The same things were measured in two ways. Each way mixes the same 12 hidden numbers, adds some noise and spreads widely along 7 directions of its own, which tell nothing about the thing.
(in the rows, 128 means zero)
Some things both ways: the first way, then the second way.
116,140,118,102,146,177,161,107,108,119,108,177,103,103,105,116,149,144,101,138
82,114,98,107,175,133,122,140,132,131,131,191,92,142,118,116,93,143,112,147,95,145,132,99,118,78,116,127

212,142,161,187,104,110,111,92,172,135,129,88,137,91,92,102,108,159,92,117
149,120,154,119,144,161,124,137,126,135,117,131,107,142,139,104,124,125,153,128,118,100,142,113,132,95,143,146

129,180,103,132,113,147,130,100,124,140,122,97,140,130,168,106,144,127,81,166
135,140,136,115,134,148,104,135,160,139,129,138,125,138,124,129,138,141,122,148,116,137,128,109,143,106,117,127

127,147,142,174,49,164,107,91,156,118,165,42,204,135,123,147,96,161,105,137
115,143,184,125,183,135,110,134,144,162,119,134,96,116,117,128,152,187,137,97,116,154,119,120,145,104,151,124

82,102,174,107,109,152,110,141,133,128,120,105,129,111,120,140,135,152,182,150
148,123,138,108,143,129,133,126,160,107,120,105,168,147,121,116,115,158,136,120,127,109,133,141,139,116,132,130

154,126,120,164,133,69,112,170,159,121,172,139,152,130,106,117,104,91,70,105
213,124,65,149,83,157,140,131,157,118,122,146,166,122,136,108,160,91,133,112,126,103,134,149,92,62,98,129

207,106,141,203,137,139,124,98,121,143,133,112,116,109,49,134,103,140,103,82
203,144,134,119,111,119,93,100,146,157,123,87,151,111,101,104,164,153,125,126,136,100,126,158,137,90,153,150

126,160,120,110,107,121,107,113,168,145,149,55,150,129,148,104,136,170,90,155
158,141,146,175,98,125,115,118,151,67,122,106,116,133,145,103,132,87,131,185,143,106,118,128,150,127,86,101

155,121,128,138,143,94,128,169,134,109,119,180,136,116,90,133,146,94,88,104
101,101,150,123,152,72,99,134,136,63,84,129,125,149,142,120,106,134,112,141,101,128,115,98,177,160,108,126

145,167,113,125,148,91,122,165,139,105,163,146,143,77,142,108,145,79,64,167
116,131,108,127,110,114,101,119,171,99,118,123,138,176,136,156,132,126,108,132,93,100,108,74,148,140,78,122

102,98,147,73,98,110,116,201,119,104,171,116,182,115,140,135,144,154,149,161
134,122,127,143,145,138,118,138,143,127,113,134,110,131,131,135,148,143,137,119,118,116,125,111,133,100,92,113

91,147,132,101,97,166,148,98,111,139,112,73,160,106,101,127,126,146,86,154
128,123,116,145,111,121,101,129,172,87,136,117,147,150,142,147,121,114,108,166,95,104,143,115,148,126,82,130

137,112,157,103,139,123,148,118,144,143,155,93,168,101,95,102,138,167,134,168
130,82,140,126,121,127,146,174,114,45,53,141,121,114,136,89,149,129,161,133,164,114,157,162,161,134,76,93

149,195,102,141,136,89,92,147,222,93,181,92,159,184,153,147,143,81,57,112
176,148,112,131,117,140,105,131,134,127,114,119,144,137,163,136,125,115,112,113,131,158,99,76,137,133,85,89

121,93,148,96,122,84,121,156,87,152,144,168,144,85,178,104,161,138,162,157
147,111,91,110,127,115,112,147,142,97,94,128,121,140,128,128,130,158,133,133,113,90,142,124,134,122,107,146

150,162,150,95,128,98,133,125,152,107,117,155,130,102,111,91,163,84,86,185
73,113,174,143,170,68,93,144,144,84,95,141,124,158,148,129,106,146,102,103,92,185,138,84,168,160,125,107

135,151,126,136,149,147,162,97,138,136,140,118,125,70,86,98,132,117,83,140
129,118,120,108,129,138,142,142,132,102,115,133,175,153,127,127,105,122,137,144,136,129,134,124,145,132,103,104

132,191,131,129,70,176,101,72,161,116,142,44,121,140,118,150,115,132,66,124
152,128,103,120,148,140,112,153,135,131,115,127,138,148,142,145,132,143,134,106,120,116,126,81,134,123,109,130

135,138,160,130,131,137,170,83,136,135,156,69,142,72,81,83,126,175,133,147
148,143,142,127,134,141,95,121,144,129,130,111,146,141,134,113,138,147,118,120,127,121,125,127,138,116,116,121

143,103,163,113,105,80,129,117,179,169,164,78,196,91,139,86,85,162,103,153
151,139,191,148,135,75,92,121,150,138,54,102,153,157,142,148,153,142,148,101,100,173,92,98,172,187,124,93

190,157,93,169,131,92,97,50,159,230,144,72,144,129,178,94,102,135,15,130
155,134,77,143,119,129,111,151,113,155,125,193,119,103,122,121,142,96,119,150,109,158,134,126,114,84,128,136

99,111,168,53,141,171,118,85,123,168,78,83,108,160,125,148,140,193,165,160
138,148,151,105,127,159,143,130,116,164,107,141,87,115,129,134,119,182,172,160,111,126,140,179,117,117,137,121

114,158,120,159,91,63,99,142,172,121,162,83,201,160,145,108,143,73,91,149
97,116,170,118,121,138,124,137,128,70,120,134,121,134,163,121,111,145,120,132,107,120,151,148,153,138,102,121

77,146,123,109,65,123,98,174,144,85,165,86,185,133,152,141,146,103,116,150
138,143,129,141,122,130,111,123,166,114,139,123,124,134,130,135,150,145,112,117,114,121,121,112,133,103,113,127

120,98,177,115,91,153,158,101,131,131,131,89,181,60,73,122,103,162,127,126
147,155,147,121,117,115,121,109,170,160,118,150,82,110,100,143,177,206,143,139,92,137,117,163,121,83,167,153

76,110,127,91,118,168,146,122,112,142,116,100,118,70,102,130,163,126,138,153
128,145,128,100,121,136,126,132,127,163,138,135,177,147,109,153,137,137,121,101,124,143,129,105,142,125,145,126

128,116,104,133,125,75,92,177,122,138,152,164,195,123,212,121,177,104,130,148
184,136,102,112,91,117,105,111,150,115,115,90,125,117,127,123,112,130,116,177,128,104,137,137,143,119,105,128

135,193,108,133,115,138,127,101,121,106,134,113,118,138,103,135,154,84,51,136
163,104,89,97,147,134,125,177,104,116,85,147,137,95,133,127,147,165,137,89,133,112,139,140,138,117,116,146

172,147,83,181,181,147,165,94,114,137,137,155,115,121,75,116,131,107,54,128
120,137,125,71,68,175,108,90,143,159,129,113,109,167,137,166,128,150,123,156,85,63,127,111,137,119,72,130

131,99,132,154,95,78,86,183,148,113,161,151,167,163,147,147,144,86,137,117
157,144,164,146,142,137,139,129,125,130,126,79,184,155,154,134,87,116,146,102,142,151,143,113,137,152,121,80

112,141,126,102,134,154,172,104,112,143,122,150,86,130,123,85,130,159,115,157
102,97,132,109,150,136,123,151,172,73,94,176,112,159,129,111,150,162,135,140,110,128,124,113,145,94,95,125

Other things, the second way, with their names:
q564: 116,149,164,108,111,135,144,116,141,141,130,143,109,107,104,130,136,164,136,154,128,153,136,166,141,103,145,114
q827: 161,116,133,169,172,134,130,163,141,112,87,147,101,105,131,94,153,132,158,120,145,147,128,131,128,90,105,97
q561: 163,139,126,138,115,175,135,146,130,166,139,131,146,130,147,150,126,112,154,131,106,115,159,138,114,106,121,132
q540: 157,179,135,149,105,177,139,115,165,143,186,131,130,131,142,134,122,144,129,147,116,139,140,152,92,79,141,123
q422: 123,106,88,109,162,116,116,161,123,136,105,192,115,94,113,131,146,162,114,120,109,165,131,127,135,82,118,134
q495: 164,150,144,133,96,143,155,140,142,123,95,155,125,116,128,114,160,153,164,127,136,160,131,179,115,114,138,104
q215: 118,110,138,93,160,141,91,147,136,157,96,159,104,129,139,142,127,168,127,142,83,150,139,114,149,110,105,133
q643: 179,157,146,161,117,86,88,121,190,145,105,119,161,136,109,145,191,125,126,123,107,154,88,100,158,130,144,134
q82: 123,128,142,180,161,116,130,140,167,97,135,158,139,121,136,134,144,136,128,130,100,155,117,138,130,97,112,115
q948: 205,167,112,158,113,87,110,102,168,131,133,79,200,131,104,117,141,110,109,114,153,149,94,114,137,125,145,108
q405: 132,132,145,121,126,172,142,134,139,134,124,139,118,105,120,127,159,164,147,135,139,122,130,166,134,89,92,99
q790: 180,116,123,126,118,115,134,142,125,134,72,146,157,91,109,117,163,128,156,146,132,138,117,179,148,118,116,117
q673: 144,153,108,173,100,126,104,134,147,113,115,169,92,139,138,112,156,112,130,159,109,139,120,124,111,107,105,114
q200: 112,138,114,137,99,172,132,132,146,106,169,162,117,144,158,138,115,123,114,147,95,119,159,132,105,88,98,128
q358: 119,116,122,139,164,115,115,155,125,114,134,168,152,130,127,106,119,105,107,116,123,167,140,103,139,99,143,131
q218: 123,121,125,108,153,155,149,162,120,156,110,146,118,119,111,152,125,147,166,150,127,122,146,129,142,115,117,122
q450: 209,125,90,147,83,173,95,145,183,95,141,120,186,129,136,84,172,72,105,131,147,96,155,133,128,69,92,141
q132: 121,120,142,130,114,132,145,143,131,85,122,159,132,123,129,104,128,128,135,149,134,143,155,160,136,102,128,118
q330: 128,164,134,187,98,105,108,118,193,67,132,126,129,147,130,124,163,120,115,154,122,129,101,127,138,137,95,103
q35: 189,153,143,123,128,128,123,135,141,194,98,130,130,112,119,153,156,157,161,115,111,165,124,129,130,114,163,131
q672: 117,150,134,133,96,146,127,129,156,102,132,133,133,156,139,142,129,140,132,160,124,136,137,130,133,132,92,95
q572: 137,130,111,139,112,160,127,129,156,94,155,147,117,154,151,121,123,118,119,137,108,104,141,106,111,80,106,136
q523: 149,116,127,110,60,161,149,111,159,115,102,116,98,154,125,135,147,130,161,151,119,72,155,133,126,92,84,114
q855: 168,169,124,157,113,171,159,120,146,144,151,118,114,119,149,135,122,172,154,113,123,128,144,176,74,87,120,100
q755: 81,171,169,131,153,108,111,101,136,151,134,143,80,141,119,148,124,198,128,144,94,152,96,129,132,135,141,112
q644: 136,153,163,135,146,131,146,135,120,178,121,132,127,100,120,155,131,186,161,116,112,161,146,180,120,120,156,113
q916: 194,128,130,114,129,126,129,149,123,139,101,123,166,104,135,134,132,130,141,122,138,160,124,127,150,125,140,123
q38: 131,166,122,139,89,142,124,116,159,116,166,131,130,153,125,125,119,122,118,162,120,122,147,133,114,108,134,128
q736: 158,128,99,144,118,126,122,154,130,75,119,118,130,120,145,112,127,127,125,122,139,97,147,137,128,125,107,131
q54: 136,141,130,175,94,133,155,141,146,73,142,140,149,126,134,100,126,103,132,140,150,150,167,169,114,106,118,92
q595: 95,133,109,112,116,134,126,103,156,124,150,133,93,165,131,151,93,165,115,150,82,104,149,114,109,94,101,124
q973: 119,126,147,111,128,130,146,130,148,107,85,135,89,120,115,148,162,202,166,142,118,100,107,160,146,125,98,115
q819: 168,116,69,111,113,129,91,136,173,108,105,143,139,155,156,146,148,145,103,95,75,96,115,84,121,106,88,158
q810: 101,103,139,95,149,135,133,143,140,70,97,154,91,124,131,123,130,172,134,161,126,117,107,123,164,116,82,114
q775: 146,103,125,135,135,138,129,143,172,110,114,163,175,137,136,129,139,124,137,153,92,140,136,153,134,89,101,127
q960: 227,136,88,141,74,149,86,129,166,120,122,111,164,108,134,100,193,113,107,110,138,98,139,151,121,76,100,142
q807: 91,75,114,84,148,155,128,199,113,102,70,144,180,188,148,158,114,141,159,110,123,113,183,92,161,165,59,102
q302: 127,148,130,152,115,126,107,135,129,136,117,125,158,164,133,133,131,108,136,128,119,126,132,116,133,153,107,104
q39: 151,130,137,98,108,156,122,131,166,124,120,140,145,145,117,124,164,156,143,137,117,105,131,141,139,96,134,150
q41: 144,131,141,117,168,98,116,130,162,102,101,141,115,100,87,92,159,177,130,147,141,135,86,148,159,102,151,140
q351: 148,127,138,111,130,96,68,109,184,151,116,120,111,123,126,157,158,185,94,119,70,143,129,106,151,95,129,157
q538: 112,124,153,106,128,165,104,117,142,151,139,108,110,169,147,146,96,135,129,147,87,91,165,98,137,112,104,134
q63: 129,153,121,119,163,155,100,118,132,162,142,122,93,137,122,126,125,175,131,130,109,85,115,120,116,101,122,141
q988: 109,125,132,164,104,141,133,137,174,65,134,155,131,154,140,113,127,112,129,185,116,136,157,152,125,101,82,98
q698: 135,160,141,137,135,148,125,128,126,164,130,149,129,137,127,140,137,146,153,147,105,130,110,144,120,124,137,127
q646: 179,186,129,171,104,121,106,81,195,164,180,95,178,143,130,148,122,116,92,126,108,179,114,110,110,94,132,97
q59: 156,134,149,158,129,120,124,122,151,112,94,98,124,117,121,121,160,137,145,126,148,119,107,137,149,122,82,82
q101: 127,111,101,131,150,113,113,149,146,88,93,123,91,145,169,155,90,161,126,130,90,120,137,88,131,139,67,110
q142: 194,148,116,161,137,126,95,134,146,190,131,114,220,127,139,175,171,112,114,60,104,160,102,93,137,121,116,118
q864: 161,164,135,178,141,153,151,124,126,168,150,102,169,147,130,134,110,97,161,107,136,124,130,127,102,117,132,94
q10: 142,151,135,129,107,151,154,112,165,127,149,126,125,143,139,153,94,128,140,174,105,134,131,124,122,107,119,114
q55: 184,143,104,156,119,129,109,133,155,128,137,117,218,138,127,121,143,74,111,121,139,142,113,111,141,119,107,109
q878: 132,137,113,147,129,100,88,106,190,115,122,122,117,158,132,140,134,152,100,131,87,135,114,93,128,106,92,113
q3: 57,146,181,110,163,174,119,96,144,159,173,141,109,162,135,146,87,167,118,163,83,134,127,127,132,100,101,102
q853: 150,123,138,113,142,137,137,173,135,109,76,162,114,124,141,129,163,172,162,98,124,142,124,126,138,126,134,133
q232: 133,149,129,146,83,142,119,111,152,129,140,89,148,155,148,145,90,124,124,155,109,121,185,157,115,134,81,88
q702: 148,130,125,118,97,140,98,123,152,117,116,137,129,143,136,114,149,117,112,134,116,120,128,113,140,107,103,127
q980: 184,150,107,167,95,111,118,126,157,85,114,114,122,125,146,106,144,109,122,109,125,106,114,125,116,121,121,130
q344: 104,149,164,170,140,129,125,105,178,110,147,150,107,157,123,124,134,113,135,177,95,123,91,110,136,102,117,120
q707: 142,128,133,124,103,129,143,135,158,102,92,150,99,112,105,135,175,170,166,185,125,109,118,176,145,110,103,123
q615: 148,148,155,131,124,162,99,125,138,190,124,118,179,170,135,153,148,109,144,126,105,128,119,101,143,135,110,112
q706: 106,121,115,76,108,152,136,115,128,139,118,134,110,176,126,139,72,127,142,174,94,85,150,106,129,124,110,134
q158: 146,159,136,134,141,138,110,118,173,173,139,136,133,130,111,158,160,166,132,139,102,146,103,122,131,98,126,124
q166: 202,111,90,89,98,174,147,163,135,119,80,101,184,142,163,157,124,137,159,103,144,114,146,115,135,138,62,93
q104: 121,136,147,126,150,143,137,145,124,135,121,140,159,139,124,128,130,125,140,110,139,151,117,111,145,128,122,100

Some of these things the first way, each followed by its name:
168,161,131,119,130,170,176,48,119,149,87,137,101,85,80,99,133,144,51,150  q35
97,146,171,85,121,155,137,88,144,103,143,107,116,143,77,138,137,145,137,158  q855
131,111,169,73,116,99,66,193,158,120,116,104,166,163,153,166,146,109,144,166  q351
172,203,151,82,118,148,98,111,144,116,129,42,119,131,116,125,117,66,56,190  q807
175,147,98,232,143,144,167,82,105,150,113,108,132,146,75,124,108,137,72,94  q450
187,146,91,190,152,119,153,140,113,104,194,175,165,114,89,115,119,116,45,139  q59
94,117,118,159,64,144,162,75,137,152,152,85,184,103,98,91,115,135,98,113  q132
163,148,96,185,88,145,125,142,94,114,145,127,212,97,128,153,118,92,41,122  q218
157,122,140,137,126,116,79,172,152,138,150,63,197,147,130,179,89,114,82,114  q707
133,150,140,67,171,130,146,170,104,116,114,140,112,92,116,124,157,125,100,181  q158
75,140,93,157,74,185,157,89,117,134,188,60,201,154,110,126,103,158,89,140  q405
105,126,158,57,138,154,112,129,117,117,99,104,147,156,107,149,150,107,144,190  q232
96,162,98,149,118,134,193,97,97,124,154,127,169,74,115,89,126,133,67,149  q330
138,160,100,149,150,129,131,108,123,152,154,127,125,155,137,93,129,124,81,176  q3
52,137,103,123,72,141,129,91,122,131,126,135,125,148,157,120,152,158,123,134  q980
134,102,112,79,190,110,95,159,112,197,95,140,93,180,149,143,137,140,97,153  q790
137,115,171,118,122,93,120,117,172,152,153,90,128,88,120,100,139,167,142,144  q572
92,135,118,139,82,118,98,120,165,163,184,49,186,108,184,111,120,144,110,164  q104
138,89,137,109,157,94,77,150,141,206,137,80,98,186,126,177,110,145,93,139  q142
134,95,142,160,109,162,141,120,136,117,119,130,189,59,89,138,111,135,123,95  q706
138,168,133,103,121,156,143,83,111,142,83,91,112,115,86,117,140,136,62,168  q561
174,155,126,163,153,104,135,104,171,143,145,92,149,108,109,98,122,125,79,138  q702
145,156,142,117,153,124,124,97,134,144,102,110,100,78,128,106,164,113,115,166  q38
151,83,154,149,151,116,105,170,135,135,166,125,174,137,102,189,103,138,125,112  q973
112,148,157,82,92,150,126,156,153,104,109,45,176,69,100,141,109,134,83,146  q643
85,167,123,89,107,106,152,119,134,119,139,103,146,109,123,82,165,104,96,174  q200
93,135,94,140,112,182,166,39,96,166,104,145,83,158,87,110,144,132,91,141  q54
137,137,138,167,129,110,136,96,151,142,146,125,132,135,109,137,98,128,81,99  q819
110,114,139,97,144,101,119,171,147,116,111,136,143,167,127,147,142,98,135,125  q495
149,80,117,168,94,80,134,116,85,187,155,165,177,102,191,70,143,161,145,164  q538
145,158,136,87,130,139,140,132,131,133,118,43,130,98,94,99,107,139,73,165  q615
118,108,95,181,128,146,180,58,107,188,148,150,172,74,129,84,145,149,103,157  q564
